There are 10 hidden switches. A switch that is on adds its own fixed numbers to the row, and there is some noise. The rows also spread widely along 12 directions, which tell nothing about the answers.
In the rows, 128 means zero.
Some rows, each with its switches (1 for on, 0 for off) after it:
[ 96 112 166 123 132 146 122 118 154  64 137 125 179 157 135  95 143 173
 192 185 162  93 177 103 169 102 135  71 101 140 136 122] => 0 1 1 0 0 0 0 0 1 1
[161  81 127 157 184 138 103 123 140 105 194 107 113 165 134 101  34 124
 161 118 167 150  62 130 138  74 152 125 127 131 153 158] => 1 0 0 1 0 0 1 0 1 1
[189 132 123 121 172 133 156 145 140  87 164 174 167 119 138  95 133 127
 102 151 131  91 148 110 108 112 167 143 143 131 110 165] => 1 1 1 1 0 0 0 0 1 0
[164 117 149  88 167 131 129 136 127 138 168 150 121  87 121 125 125 141
 119  94 117  97 139 139 132 112 148 147 161 131 110 146] => 1 0 1 0 0 1 0 1 0 1
[147 122 141 124 133 149  86 105 135 125 140 110 130 136 154 126 156 138
 190 132 140 126 128 157 135 142 141 108 126 133 156 113] => 1 0 1 0 0 0 0 0 1 1
[149 130 135 156 155 117 132 128 158 134 169 144 124 182 154 123  83  97
 144 127 143 151 115 129 116 135 140  83 167 152 124 140] => 0 1 1 0 0 1 1 0 0 1
[105  90 125 127 132 121 148 129 118 138 173 138 143 167 154 123 105 124
 143 148 147 111 116 144 159 117  97  84 122 131  98  98] => 1 0 1 0 0 0 0 0 0 1
[ 91 109 161  92 114 113 115 141 121 152 163 157 122 113 123 129 116 142
 116 116 115 128 126 154 144 129 100 104 138 146  76 118] => 0 0 1 0 0 0 0 0 1 1
[148  79 123 109 165 150 124 145 105 123 179 130 141 136 141  80 120 146
 147 134 148 115  94 133 162  90 126 145 121 101 109 141] => 0 0 1 0 0 1 0 1 0 1
[122 148 159 117 197 140 181 128 170  87 168 124 187 166 141 124 130 160
 175 173 127  63 238  79 163  94 164 105 128 124 144 124] => 1 0 0 1 1 1 1 0 1 1
[116 137 121 100 129  99 148 149 128 128 203 145 155 106 162  87 166 111
 115 197 159 112 159 133 132 137 129  91 115 161  91 148] => 0 0 1 0 0 1 0 0 1 0
[151 103 147  91 161 114  97 113 141 106 157 132 148 121 118 143 113 154
 141 116 128  90 141 121 114 116 138 110 140 146 125 116] => 1 1 0 1 0 1 0 0 0 0
[129 165 162 107 144 112 130 108 161 138 148 109 118 113 131 172 149 136
 160 120 127  97 197 125 123 135 161 111 159 157 155 120] => 1 0 1 0 0 1 0 0 0 0
[164 109  92 120 148 106 129 130 106 129 202 109 153 131 151 103 136 110
 135 150 159 116 109 115 110 104 151 130 128 144 130 151] => 1 0 0 0 0 0 0 0 1 0
[103 125 163  89 144 121 124 139 119 138 190 158 152 113 139  85 133 122
  95 151 108 129 160 156 130 122 124 104 138 157  71 146] => 1 1 0 0 0 1 1 0 0 1
[167  82 140 120 132 128  80  94 135  68 102 180 137 131 124 128  87 148
 141 115 150 106  90 145 114 155 108  45 116 161 117 101] => 1 0 0 0 0 1 0 0 0 1
[152 142 151 140 137 144 142 112 139 102 101 164 148 158 139 127 147 129
 141 128 121 105 157 133 126 153 138  77 145 141 123 112] => 1 0 0 0 0 1 0 0 0 1
[116 133 180  74 157 132 157 137 132 144 130 148 139  88 113 148 169 173
 130  95 102  62 206 115 155 127 140 155 162 112 105 113] => 1 0 0 0 0 1 0 1 0 0
[109 104 158 114 154 130 140 157 171 127 172 151 136 136 144 126  69 140
 140 146 143 113 148  93 144 137 114 135 155 118  96 137] => 1 0 0 0 0 0 0 0 1 0
[164 112 137  74 150 102  68 125 156  93 181 157 175  88 140 109 138 142
 132 145 126 109 161 116  72 156 140  93 142 177 103 155] => 1 1 0 0 0 0 1 1 1 1
[183  87 118 114 185 165 137 141 162  86 143 173 144 136 158 104  73 135
 146 169 138  88 123 109 133 147 131 138 125 105 130 122] => 1 0 0 0 0 1 0 0 0 1
[111 102 124 148 123 136 119 122 129 126 147 119 110 153 164 101 117 110
 174 161 173 138  90 161 163 148 117  72 108 135 137 113] => 0 0 0 0 0 0 0 0 0 1
[122  97 190  89 168 153 124 163 166  86 163 177 149 113 108  87  68 176
 124 138 131 103 152  91 156  95 133 147 150 119  84 165] => 0 1 1 0 0 1 0 0 1 1
[145  75 119  93 194 131 153 153 126 138 203 148 113 104 146 112  66 130
 123 125 127  92 101 157 166 106 121 143 123 118  99 113] => 1 0 0 0 1 1 0 1 1 1
[140 166 149 139 175 171 125 135 140 119 180 135 148 151 176  71 143 106
 146 187 101 162 168 175 138 124 147 128 115 129 126 150] => 1 0 1 0 1 1 1 0 1 1
[140 117 153 109 151 139 128 133 148 131 118 154 103 102 129 135 113 138
 130 109 108 111 131 151 136 147 129 144 141 121 125 110] => 0 1 0 0 0 0 0 1 0 0

New rows, each followed by its switches (1 for on, 0 for off):
[165 130 151 113 201 155 161 152 152 136 164 160 127 143 126 138  81 134
 118 105  80 103 153 129 138 110 150 169 166 105 117 125] => 1 0 0 1 1 1 0 0 1 1
[167 122  95 186 157 126 166 129 107 145 194  84 127 189 161 105 127  91
 165 129 181 136  84 124 146  75 168 132 144 123 160 150] => 1 0 1 0 0 0 0 0 1 0
[ 76 146 159 120 148 114 134 136 141 139 183 125 130 127 161 100 134 121
 141 171 123 144 169 174 159 135 114  81 103 153 104 121] => 0 0 0 0 1 1 1 1 1 0
[163 106 119  98 171 137 148 153 163 108 128 184 111  79 153 130  98 128
 133 148 136  85 131 131 136 185 122 129 122 109 121 115] => 0 0 0 0 1 0 0 1 0 0
[130 135 101  68 152 134 116 128 100 163 216  85 144  62 191  89 230 116
 151 213 106 105 171 212 144 126 145 162  79 137 141 109] => 1 1 1 0 0 0 0 1 1 0
[155  72 137 143 163 176  79 156 181  70 160 172 153 159 183  62  49 134
 164 199 167 156  87 123 129 161  90 119 109 100  97 158] => 1 0 1 0 0 0 0 1 0 0
[137 122 141 108 156 127 135 125 136 132 173 130 108 108 126 142  91 135
 134 123 119 108 134 151 143 101 144 133 132 145 134 124] => 1 0 1 0 0 0 0 0 1 1
[107 122 175 134 129 118 209 145 134  91  93 230 135 128 104 116  93 145
  76 119 143  78 152 107 167 136 109  69 142 137  59 123] => 0 0 0 0 0 1 0 0 0 0
[133  99 156 137 144 149 104 121 187  80 123 132 129 149 150 111 102 151
 211 159 190 107 129 104 157 159 136  67 127 133 156 122] => 0 0 0 0 0 1 0 0 1 1
[105  96 160 104 170 136 143 143 141 126 208 115 123 124 133  98  80 142
 149 145 158 104 132 134 182  70 141 131 136 134 115 145] => 1 1 1 0 0 1 0 0 0 1
[130  95 144  63 155 128  91 151 156 114 187 162 157  97 147  98 112 144
 121 168 108 112 154 128 113 152 110 127 133 143  80 138] => 0 1 0 0 0 1 0 1 0 1
[117  71 152  75 160 151 120 167 139  64 184 210 194  83 168  24 132 165
 116 221 165  87 156 134 165 144  95  88  84 123  43 158] => 1 0 1 0 0 1 1 1 1 1
[142 108 111  80 166 120 141 167 162 132 222 158 151 100 182  93 110 104
 124 204 148  97 158 111 118 169 125 123 140 139  93 151] => 1 0 0 0 0 1 0 0 0 1
[133  82 147 133 147 116 152 130  77 122 149 150 120 142  85 111  81 154
  92  59 133 116  70 138 165  51 124 128 132 128  86 130] => 0 0 0 0 0 1 0 1 1 0
[159 106 134 104 173 157 122 133 106 125 152 138 149 138 137 117 127 146
 141 124 112 110 125 141 142 104 130 157 127  97 118 116] => 1 0 1 0 1 1 0 0 0 0
[116 172 168 130 168 121 156 129 140 106 185 142 135 104 140  88 135 124
 122 156 133 126 187 165 152  99 157  95 116 165 113 162] => 1 0 1 0 1 1 1 1 1 0
[120 122 133 104 150 118 187 131 101  97 165 150 143 100 115  91 132 143
 105 162 139  74 157 134 173  76 150 104  94 152 112 129] => 0 0 0 0 0 1 0 0 1 1
[103 145 164 108 140 135 177 148 143 145 114 173 156 139 152 126 177 138
 132 150 116  91 204 105 151 177 121 112 153 107  94 108] => 0 0 0 0 0 1 1 0 0 0
[131 107 131  89 144 133 126 138 120 112 138 165 161 119 135 114 144 154
 110 152  96 101 150 138 127 139 102 128 103 117  90 107] => 0 0 0 1 0 0 0 1 0 0
[119 137 159 122 137  89 168 109 123 132 159 136 121 136 105 151 111 124
 114  84 133  91 151 132 140  93 153  70 166 183 112 121] => 1 1 0 0 0 1 0 0 0 1
[156 108 129 111 166 133 113 108 142  84 159 131 121  84 143 106 114 145
 164 156 159  94 131 164 153 113 149  94  84 154 156 129] => 1 0 1 0 0 0 1 1 1 1
[116 118 121 104 132 116  90 105  72 127 184 100 116  93 122  96 134 127
 122 149 127 154  99 197 139  70 132 126  66 158 135 136] => 0 0 1 0 0 0 1 0 0 0
[183  82  92 112 196 162 162 155 102 120 192 150 139 114 177  67 132 120
 138 165 145  90  95 170 174 109 136 149 101  93 115 124] => 1 0 1 0 1 1 0 1 1 1
[159 137 140 152 151 108 192 140 125 131 166 163 127 130 138 102 147 107
 119  95 175  94 129 126 151 117 167  78 177 152 100 161] => 1 0 1 0 0 1 0 1 1 1
[163 116 165 140 159 178 111 127 151 112 112 146 119 147 131 123 107 150
 171 103 123 124 118 136 146 127 145 149 153 100 144 130] => 1 0 1 0 0 0 0 0 1 1
[130  98 116  64 143  84 128 110 118 111 185 143 114  59 107 153  75 138
 101 138 126  74 134 150 128 102 126  95  97 185 122 107] => 1 0 0 0 0 0 0 0 0 1
[149 116 134 103 164 154 101 171 177 133 171 169  93  86 173  91  81 102
 140 166 131 152 108 156 124 193 128 144 137 118 115 154] => 0 0 0 0 1 0 0 0 1 1
[156 110 113 149 125  94 183 130  77 116 138 174 153 165 105 124 122 126
  86  88 147 102  92 106 129  86 130  91 144 142  87 130] => 0 0 1 0 0 0 0 0 1 0
[128  83 150 131 143 134 137 148 100  91 138 190 200 186 128  62 117 148
 101 140 138 124 117  90 132 104 102 101 136 113  51 149] => 0 1 0 0 0 1 1 0 0 0
[153  81 155 116 142 156  78 148 135  93 140 189 184 146 162  54 150 143
 151 147 165 131 113 106 116 176 113  90 150 114  72 161] => 1 0 0 0 0 1 1 0 1 1
[130 109 118 112 168 115 184 115  69 114 158 146 131 122 102 115 107 139
  80 132 112  88 121 160 166  52 134 123  78 135 115 104] => 0 0 0 1 0 1 1 0 0 0
[122 114 157 111 145 144 106 131 151 132 149  98 131 139 133 127 140 155
 197 121 148 114 146  98 151 126 149 139 150 113 154 133] => 0 0 0 0 0 0 0 0 1 1
[180 117 106 140 168 156 181 135 126 163 103 174 115 166 158 164 107 111
 113 105  68 103 120 158 128 162 111 169 149  83 119  66] => 1 0 0 0 0 0 0 1 0 0
[173 137 131 118 151 146  80 125 149 109 135 116 135 109 143 109 158 137
 170 139 134 135 138 118  99 152 160 149 133 125 160 158] => 0 0 0 0 0 0 0 1 0 0
[137  46 111 125 147 147 124 140 105 121 157 139 159 185 157  95 117 142
 165 145 160 105  68 135 167 113  99 104 117  91 104  97] => 0 1 1 1 0 0 0 0 0 1
[140 125 125 131 163 123 107 128 164 128 216 103 144 179 161 116  70 107
 154 167 129 152 139 110  99 117 135 116 148 154 131 149] => 1 0 0 0 0 1 0 0 0 1
[159  99 173 113 184 158 113 142 164 103 130 167 126 124 127 132  86 164
 157 100 137 101 125 125 151 133 133 133 153  98 115 127] => 1 0 1 1 1 1 0 0 1 0
[107 164 178 113 131 114 129 122 166 131 138 138 123 118 119 148 147 140
 139 108 108 115 193 130 126 148 146  89 157 158 122 137] => 0 0 0 1 0 0 0 1 0 1
[168 110 156  80 162 176  46 127 147 103 142 150 137  90 144  93 138 150
 150 146 104 132 131 161 108 158 135 150 124 115 126 144] => 1 0 0 1 0 1 0 0 0 1
[144 152 138 107 175 163 127 150 162 156 160 116  98  82 169 106 148 115
 162 173 118 135 163 150 139 161 168 198 127 102 167 150] => 0 0 0 0 0 0 1 0 1 0
[122  86 110 125 148 128 172 157 141 119 165 153 155 147 178 101 130 136
 158 188 175  86 129 115 173 146 102 101 106 104 103 106] => 0 0 1 0 0 0 0 1 1 0
[140  61 168  98 159 177 125 165 153 112 112 210 141 123 152  95  98 162
 139 131 140  90 114 123 166 178  96 132 151  79  71 112] => 1 0 0 0 0 1 0 0 1 1
[143 132 149 130 158 130 131 121 135 140 178 111 132 156 134 123 119 120
 139 116 115 128 138 142 130  98 159 128 160 150 133 129] => 1 1 0 0 0 1 0 0 1 1
[124 168 159 137 142 171 121 122 158 133 128 120 134 150 171 122 166 126
 173 172 101 143 183 164 140 155 139 140 125 116 150 113] => 1 0 1 0 0 0 0 0 1 0
[133 146 148 108 155 152  85 134 167 116 189 124 135 121 162  89 131 127
 156 192 117 152 155 160 123 139 139 123 112 144 133 152] => 0 0 1 1 0 1 0 0 1 1
[139 117 155 112 173 128 166 138 122 104 153 182 139 113 115 100 107 148
  83 125 112  96 143 149 152  90 133 119 120 131  84 136] => 0 1 1 1 0 1 1 1 0 0
[169 119 104 117 142 139 112 128 139 161 148 113 130 154 178 140 173 105
 184 139 125 120 125 139 113 173 142 128 155 113 154 100] => 0 1 1 0 0 0 0 0 0 1
[139 104 151  93 162  92 126 145 164 146 180 133 143 116 145 158 133 149
 175  90 175  73 154  86 134 152 135  92 189 132 108 127] => 1 0 1 0 1 1 0 1 1 0
[182 120 128 125 182 137 118 120 120 130 158 148  82 123 105 151  40 113
 100  71  81 139  80 178 113  92 144 153 138 136 137 126] => 1 0 0 1 1 0 0 0 0 1
[127 142 163 103 160 140 112 110 133  80 130 131 105  71 103 111 114 149
 129 142 112 114 148 178 151  93 158 122  83 151 152 132] => 0 1 0 1 1 0 0 0 0 0
[155 145 139 100 170 151 143 148 145 137 149 127 147 121 133 134 148 149
 136 131  79 104 187 103 122 121 154 206 150 100 139 134] => 0 0 0 0 0 0 0 1 1 0
[150  91 149  91 177 129 179 152 139 130 166 149  89  40 122 120 119 152
 146  94 186  45 123 126 196 106 172 145 151 114 130 147] => 1 0 1 0 0 0 0 1 1 1
[171 116 113 117 154 132 142 125 129  84 132 192 166 136 136 128  92 140
  85 153  80 102 142 139 102 133 105 122 102 139  95 100] => 1 0 0 0 0 0 0 1 1 0
[111  78 167 117 147 131 130 127 135 133 138 130 139 170 121 139 113 163
 165  89 139  93 118 117 170 111 123  97 157 115 112  91] => 0 1 0 1 0 1 0 0 1 1
[192 122 102  92 151 130  98 119 136 109 132 152 141 100 149 129 150 124
 135 156 121 104 135 127  83 172 141 128 122 139 142 118] => 0 0 0 0 0 1 0 0 0 0
[169 108 164 115 203 145 149 147 162 114 167 157 136 139 111 128  66 155
 133  88 126  92 147  80 136  94 167 164 179 109 123 159] => 1 0 0 1 0 1 1 0 1 1
[169 109 144 134 150 140 119 138 125 148 141 113 150 184 129 131 162 142
 186  68 160 112 116  65 126 119 160 139 207  95 135 149] => 0 0 1 0 0 1 0 0 0 1
[136  96 117 107 140 124  92 119 109 138 148 131 124 142 148 132 116 121
 148 130 120 136  91 165 123 148 100 104 115 126 118  90] => 0 0 0 0 1 1 0 0 0 0
[187 152 107 161 163 122 132 109 138 147 156 119 101 171 146 141  99  89
 141 106 111 157 105 148  97 129 166 119 154 153 167 126] => 0 0 0 0 0 1 1 0 1 1
[117 101 139 119 159  92 158 125 117 106 195 144 163 135 123 111 104 142
 103 132 138  96 141 133 144  75 131  87 116 161  88 132] => 1 1 0 1 0 0 1 1 1 0
[ 99 112 147 125 123 117 136 129 155  98 172 127 194 169 170  96 171 141
 188 187 185  88 178  96 152 138 130  43 137 151 109 126] => 1 1 1 0 0 0 0 0 1 1
[159 100 132  96 173 151 135 140 120  97 162 150 171 126 143  98 146 153
 154 147 135  78 148 119 152 108 141 127 126 111 115 126] => 1 0 1 0 1 1 0 0 1 1
[135 181 158 149 157  92 185 132 170 142 172 123  54  81 106 144  85 102
 119  83 153 117 147 135 147 106 200 110 175 184 156 177] => 0 0 0 0 0 0 0 1 1 1
[164  66 122 104 151 144 117 140  81 115 154 175 166 122 153  68 158 139
 132 131 164  98  86 138 145 130 119 108 125 104  83 137] => 1 0 1 0 0 1 1 0 0 1
[130 122 208 141 146 173 112 144 136  84  89 170 160 138 119  79 160 174
 162  87 148 124 146 109 159 132 140 122 161  94  95 164] => 1 0 0 0 1 0 0 1 1 0
[141 109 201 111 143 152  91 143 169  69 123 191 167 135 106 101  91 171
 137 109 134 116 152  81 116 128 134 111 174 131  83 174] => 1 1 1 0 0 0 0 0 0 1
[157 147 162 124 174 182  65 137 174 117 159 120 122 126 158  75 121 126
 173 166 110 179 146 145 113 147 163 169 134 120 158 173] => 0 0 0 0 0 1 1 0 1 1
[125 108 154 100 166 142 116 146 161 117 181 137 162 136 143 109 117 153
 150 146 119 107 167 104 132 128 128 137 146 116 104 146] => 1 0 0 1 0 0 0 1 0 1
[155 168 155 120 162  98 131 120 173  94 195 119 146 135 102 132  94 134
 130 124 127 115 184  78  94  76 189 109 169 192 144 180] => 0 1 1 0 0 1 0 0 1 1
